The first 4 rows are patterns. Each new row is the sum of 2 different patterns, raised or lowered, with some noise. Before adding, each is slid sideways (what falls off one end comes back at the other) and multiplied by a number that may be negative. Names go in the order of the patterns.
Some rows, each with the names of its patterns after it:
[  4.5 -15.5  10.9  -7.3   5.9  18.8 -21.7   7.8 -26.9  -7.6  27.6 -12.9
  20.9 -26.6   3.1 -24.7   9.0  18.2 -21.7 -22.5 -18.7  12.3   4.5  17.5
   0.2  24.3   9.0  19.6   0.3  16.0  23.2   4.2   5.5  20.3   7.5  -6.6
   2.4 -16.8 -15.5   0.3 -11.6]
J42
[ 11.9 -16.6  -4.2 -21.5   3.8 -18.9  17.3 -19.4  12.5 -12.5 -14.8  12.4
  17.1   9.5  18.8  -1.5   5.5  14.8  13.3 -11.0  12.5 -24.5 -18.6 -28.6
  14.6   3.3  20.6 -23.6  -5.1  27.6  15.6  18.3  12.5  18.3  11.8 -28.7
  10.9 -24.1  19.0  26.0  22.7]
J810
[ -5.3 -26.4  13.0  21.5  27.9  21.3 -24.9  -0.7  17.1  -1.3   1.2   8.2
   5.5 -16.0  11.5 -25.0   1.1 -20.1   9.8  18.0 -28.9   7.0 -22.4  15.5
   2.8 -15.2   5.4  26.0  11.8 -28.3 -15.1  15.6 -23.6   6.0  23.0   1.7
  -6.6  13.7  -2.0  -8.3 -25.2]
J957
[ 20.0 -28.3 -26.4  13.1   4.6 -27.4  24.1  27.0  22.8  -2.4  -8.8 -14.5
  15.5  26.9  19.6   8.3   6.7  -7.7  12.1  -1.6 -15.8  16.3  -1.2  17.7
   5.3 -28.3  -4.6  10.1 -17.8 -10.3  22.0 -10.3 -27.0 -15.0   8.2  -7.4
 -17.1  -3.4  26.3 -28.1   9.9]
J690

New rows. What belongs after each?
[-19.9 -42.4 -14.9  -1.3 -15.1   6.5  19.1  -2.5 -11.8  -9.6 -11.1 -14.9
  13.8 -21.4 -24.6 -32.7  -5.8  -3.7   2.3 -42.4  -6.9   8.7  11.4   6.6
 -24.3  -1.8  -1.2 -47.4 -12.2 -19.8  -6.1  -9.0  -4.8   1.8 -34.4 -28.8
 -34.8   4.0 -47.6   5.8 -16.6]
J810 J690
[ 15.2  31.6 -12.5 -10.9  -6.2  -9.5  49.7  25.4  -3.7  23.8   9.1  15.0
  -1.5  30.0  -5.9  20.8  28.7  26.4  25.8   1.5  17.9  17.4  18.1  22.3
   7.8  47.2  -0.3 -24.3  20.0  56.5  39.7 -11.3  30.6  -8.8  -9.3 -11.2
  12.5 -16.4  13.8   5.8  19.2]
J42 J957
[  1.6   7.7  13.8 -17.9  19.8 -22.3  14.9  44.3  17.1  15.2 -16.3  -1.7
   1.6  18.5   3.2 -19.4 -23.6 -17.3   4.2   3.7  40.2  -1.2  39.8   1.5
   6.9  -7.8  13.6  35.5  14.7  25.3  18.6  25.1 -10.7  22.8 -13.9   0.6
  15.2 -11.6  -0.8 -10.2   3.4]
J42 J810
[-30.5  -4.7 -21.4  -5.8  16.7   4.2  28.1  12.9  39.9 -26.5  -3.3  10.7
  14.9  18.5  19.0  44.2  12.1   5.9  19.1  17.5 -20.4  43.3  47.6 -12.3
  -9.4  23.9 -27.8 -12.5 -13.8  -0.1   3.5  29.8 -14.2   7.8   9.0  29.6
  -6.2  12.4 -20.0  34.2  27.0]
J810 J690
[ -6.7 -24.2  -4.7 -16.5 -20.6 -22.5 -38.2 -10.3 -26.0 -27.9 -14.1  -6.0
 -27.0 -14.0  13.0 -29.4  10.0 -22.2   1.2   0.1 -21.5   4.5  -7.2  15.2
 -39.5  -7.3  19.1  -4.1 -37.6 -12.9  23.2   6.8 -39.2  28.6 -23.0 -40.5
   7.8  12.7 -30.8 -11.9  16.4]
J957 J690
[-20.5  14.9  28.9  -1.1   5.4   4.1   7.9 -14.1 -14.1 -10.0 -35.3  28.5
  10.5  41.0  21.0 -40.9   8.1  -2.9  21.7  -2.0  26.6  -2.3 -27.5  24.9
  -4.4  18.3 -26.9   4.3  -0.3 -23.2 -13.6 -25.5  -3.1   1.1 -22.1 -13.7
  15.4   4.4 -39.0 -15.8  15.2]
J42 J957
[ 22.1 -32.9  -2.1  43.7 -10.0  -4.5   5.3  -5.6 -41.2  36.7  44.7 -33.8
 -24.5   9.0 -10.0 -19.9  -4.2   1.4  32.5  23.4   5.8 -24.0  -4.9  16.7
  -0.1  12.5   8.2   7.6   9.3 -10.6 -12.0 -28.4  -3.2  15.2   8.7 -20.1
  25.8   4.4 -15.1  28.4   3.7]
J42 J690
[ 26.8  13.5  28.7 -26.5 -17.7 -11.5 -13.3  25.9  19.7  47.0   9.0  46.0
 -18.3  13.7 -24.4   5.5  40.4  -2.5 -18.9   0.2 -10.3   2.2  -0.7   4.1
 -12.0  34.1  -4.6  46.2  21.0  27.5  13.8   0.8   4.5  17.9   8.7  -6.3
 -11.6 -28.4 -12.9  12.3   7.8]
J810 J957
[-46.3   1.7 -16.1   8.6 -48.4 -11.2 -47.2   6.3   2.5 -63.2 -25.5 -63.7
 -38.7  -8.3 -43.6  27.5 -55.7   4.2 -60.5 -33.8 -23.1 -50.4 -26.9 -34.5
  12.8 -18.0  15.7 -36.0  21.9 -21.0   8.8  -4.2 -15.1 -11.9 -24.4 -32.3
   0.5 -19.3 -39.7 -29.4 -28.8]
J42 J810
[-10.0 -20.4 -36.6  -8.1 -27.9 -14.7   1.6   7.8 -33.8  11.2  15.8  12.5
 -21.4  -0.4  17.0 -11.1 -36.9  24.8 -19.4 -40.2  11.5  -5.7 -37.9 -20.7
  -0.5 -36.2 -50.1 -29.6 -20.0  -4.6  11.5 -46.9 -36.5 -55.3 -29.5  -0.3
 -18.9  -9.2 -33.9   1.4 -53.1]
J42 J690
[ 13.3 -17.6 -46.9  -1.3  15.7  28.7 -17.5  -4.5  -0.7 -47.0   9.6  -3.9
  -1.1 -11.5 -10.9  35.2  15.2  33.4 -28.3 -31.6 -47.7 -27.0  -0.1 -14.4
 -40.2  -7.6 -17.9 -34.4 -15.5   5.8 -32.5  14.2  -3.2  11.2  -3.0 -16.6
  23.5  -5.9  14.5 -12.4 -19.8]
J42 J957
[ -2.8   8.0 -53.1 -14.7 -55.3 -24.5 -53.7 -20.4  20.0 -45.1 -14.8 -52.0
 -27.9 -35.0 -18.9  -3.0   5.2   3.1  -5.7  -0.7 -19.8  17.2 -24.3  -3.7
  10.0 -22.9 -39.3 -23.0 -47.8 -29.8 -22.2 -39.0 -25.5 -18.7 -18.8  -1.9
   4.7  22.4 -47.5 -13.7 -55.8]
J42 J810
[-53.5 -44.8   9.2   7.4 -20.6   1.8 -24.7 -49.4 -16.3 -18.9 -48.2 -11.8
 -17.9   9.8 -17.3 -26.3 -38.7 -36.0 -62.3 -49.9  15.3 -33.0 -60.4 -34.3
 -19.5 -36.0 -44.7 -13.9 -13.1 -24.6 -16.2   5.3 -56.3 -60.8   9.1 -24.7
 -29.1 -15.4  -4.1   5.4 -29.7]
J957 J690
[ 13.2  -2.1   6.9  26.0  31.6  11.4  16.8  -1.3  16.6  41.7  35.1  14.4
   9.5  12.8  42.3  16.1 -10.4  17.3  25.5 -16.0   9.9  13.7   5.2 -30.0
   6.6  35.5 -16.8   3.0  -7.3  50.4 -11.4  11.3  35.2   5.8  -0.5   3.7
   4.6  -0.9  15.6  45.9  54.6]
J957 J690
[ 22.2  25.9  25.6  54.9  25.4  27.2  50.3   7.6  49.8   6.9  14.3  25.5
  31.2  54.8  15.7 -12.7   7.8  43.2  11.7  30.0  46.9  31.9   7.7  24.5
  34.4  28.5  24.5  24.1  55.0  13.7  40.5  39.6   0.9 -10.0  26.5  28.9
  -5.8  49.7  39.6  54.0  19.3]
J42 J690
[-46.5 -47.6  -7.3 -29.7 -30.0 -16.5 -29.4 -28.6 -48.4 -20.8 -57.5 -34.5
  -3.5 -23.9 -14.7 -32.8 -36.3 -62.9 -41.3 -32.4 -25.7 -46.5 -56.7 -16.7
 -28.7 -22.0 -33.4  -0.6 -27.9   0.3 -32.2  -3.6 -19.9 -38.5  -7.7 -20.2
 -11.7 -44.7 -27.4 -32.1 -43.2]
J42 J957
[-12.8  18.9 -26.3  -3.0 -11.4 -45.9 -12.7 -40.7   3.0 -25.3 -14.0 -14.0
 -40.4 -50.5 -33.0   2.0   0.5 -38.3   0.5 -13.6 -50.2 -20.7 -22.7 -34.9
  -1.7  -8.2  -2.6  -3.3  11.7 -43.6 -31.2 -26.4 -29.2  -3.6 -11.2 -20.4
 -12.8 -35.1  -7.2 -29.4 -14.2]
J957 J690
[ 29.6   5.6  39.0 -13.9  53.3 -10.5  19.9 -19.8  14.8  36.6  55.7   9.4
  -0.6  41.1  14.2  32.4   7.5  25.2   9.7 -11.8  11.6 -28.8  31.8  33.9
  19.2  19.2   5.5   9.8  11.5  31.8  -0.5  44.0  -7.8  42.5  -8.0   8.8
  20.8  13.2  44.5  25.6  36.6]
J42 J810
